There are 4 ways to turn a row about zero (a turn may also mirror it). The second row of each pair is the first, turned, with some noise. The first 24 pairs use one turn. New pairs use 2 turns, one after the other, and a turn may come again.
In the rows, 128 means zero.
Some pairs, each with its turns in order after it:
[146, 109,  46, 208, 102]
[119, 130, 152,  99, 239]	(2)

[ 79,  89, 130, 107, 152]
[125, 142, 195, 128, 131]	(1)

[102, 152, 102, 177, 162]
[121, 166,  68, 121, 110]	(3)

[ 89, 155, 160, 127, 129]
[155, 159,  96, 134, 105]	(2)

[173, 173, 163,  68,  92]
[197, 129,  86, 129,  72]	(1)

[140, 142,  98,  96, 128]
[103, 114, 146, 115, 103]	(0)

[ 81, 110,  84, 192, 107]
[160, 147, 106, 110, 213]	(2)

[138, 130, 109, 141, 114]
[142, 134, 114, 144, 129]	(3)

[100, 143,  72,  99, 104]
[ 88,  68, 126, 128, 111]	(0)

[131, 112, 134, 173, 111]
[120, 132, 115, 109, 174]	(1)

[192, 131, 135, 163, 148]
[ 91, 108, 111, 185, 118]	(3)

[154, 172, 150,  95, 142]
[157,  99, 116, 120,  79]	(1)

[115, 146, 174, 134, 133]
[169, 133, 151, 131, 145]	(0)

[ 53, 153, 124, 140, 159]
[134,  75, 140, 141, 192]	(0)

[159, 134, 123, 104, 171]
[132,  77, 134, 150, 109]	(1)

[102,  97, 101, 153, 172]
[ 89, 129,  99, 140, 178]	(0)

[ 77, 149, 121, 145,  97]
[154, 174, 116, 106, 160]	(3)

[131, 173, 124, 114, 156]
[129, 154, 148, 100,  98]	(2)

[117, 112,  91, 105, 107]
[160,  96, 145, 141, 149]	(2)

[ 96, 133, 172, 166, 126]
[184, 133, 120, 145, 166]	(0)

[128, 147, 174, 140, 161]
[ 70, 138, 134, 120, 130]	(3)

[115,  92, 121, 119, 105]
[159, 103, 131, 110, 145]	(3)

[ 79, 157, 130,  94, 116]
[187, 136, 127, 139,  97]	(2)

[163, 105,  99, 156,  78]
[129, 151,  81, 155, 174]	(1)

New pairs. What belongs after each?
[103, 135, 141, 171,  98]
[129, 154, 160, 109,  86]	(1) (3)

[137,  84, 123, 150, 123]
[109, 130, 115,  84, 109]	(1) (2)

[ 84,  84,  98, 102, 171]
[101, 130, 148, 157,  60]	(3) (0)

[173, 105, 132, 120, 135]
[134, 178, 142, 136, 136]	(0) (3)

[143, 108, 125, 138,  80]
[105, 146,  95,  90, 143]	(2) (2)

[ 91, 177, 167, 150,  98]
[175, 117, 181, 149,  91]	(1) (2)

[ 58, 111, 147,  79, 120]
[124, 100, 153, 141,  45]	(3) (2)

[130,  81, 160, 156, 114]
[ 71, 133, 143, 138, 148]	(2) (1)

[153,  77, 142, 126,  64]
[133, 170, 164, 158, 190]	(0) (2)

[141, 125, 154, 170, 115]
[123, 111, 146, 161, 108]	(1) (1)

[175, 139, 165, 117, 135]
[113, 134, 104,  93, 165]	(3) (3)

[122, 137, 143,  88, 189]
[ 70, 140, 127,  87, 138]	(0) (3)

[127, 151, 116, 160, 128]
[142, 106, 148, 126,  99]	(0) (3)

[164, 148, 116, 151, 133]
[130, 133, 146,  98,  97]	(2) (1)

[178, 161, 117, 113, 151]
[136, 113, 178, 156, 116]	(0) (0)

[150, 119, 162, 125, 107]
[152, 126, 129,  99, 109]	(0) (0)

[179, 175, 133, 138, 110]
[ 96, 157,  74, 138, 158]	(3) (3)

[158, 152, 113, 119, 120]
[118, 115,  91, 115, 120]	(1) (0)

[155,  97,  99, 151, 112]
[117, 134, 119,  72, 140]	(1) (2)

[ 88, 128, 146,  89, 116]
[140, 131,  82, 148, 155]	(2) (1)

[123, 158, 101,  82, 202]
[177, 125,  84, 194, 107]	(1) (0)

[ 66, 144, 120,  63, 144]
[127, 161, 112, 115,  49]	(2) (0)

[ 93,  62,  89, 127, 100]
[ 81,  62, 172, 127, 119]	(3) (2)

[131, 167, 178, 103, 114]
[ 78, 157, 131,  94, 142]	(3) (3)

[ 95,  89, 123, 181, 165]
[198, 120, 132, 117,  80]	(3) (3)

[152, 127, 155, 153, 113]
[134,  98, 122, 119, 159]	(2) (0)

[151, 169, 114, 137, 168]
[124, 170, 154, 155, 157]	(1) (1)

[119,  66, 174, 137, 114]
[ 81, 125, 135, 115,  70]	(1) (2)

[115, 136,  88, 163, 130]
[151,  82, 137, 109, 134]	(0) (2)

[133, 104, 164, 134, 127]
[104, 106, 151, 144, 105]	(1) (3)

[ 94, 121, 102, 128, 146]
[139, 117, 167, 138, 120]	(3) (2)

[126, 151, 113, 147, 123]
[115,  96, 127, 134, 126]	(1) (0)

[107, 155, 153, 121,  75]
[128,  78, 128, 169, 156]	(0) (3)

[141, 103,  70, 137,  74]
[ 76, 123,  83,  87, 106]	(2) (2)

[182, 155, 166, 118, 129]
[178, 122, 111, 148, 175]	(3) (0)

[113,  82, 154, 162,  81]
[110,  84, 124,  64, 115]	(3) (2)

[156, 127, 134, 107, 115]
[129, 141, 129, 100, 154]	(2) (1)

[105,  49,  84, 111, 151]
[175, 156,  92,  85, 179]	(0) (2)

[127, 139, 119, 135,  85]
[117, 110, 142, 155, 154]	(0) (2)

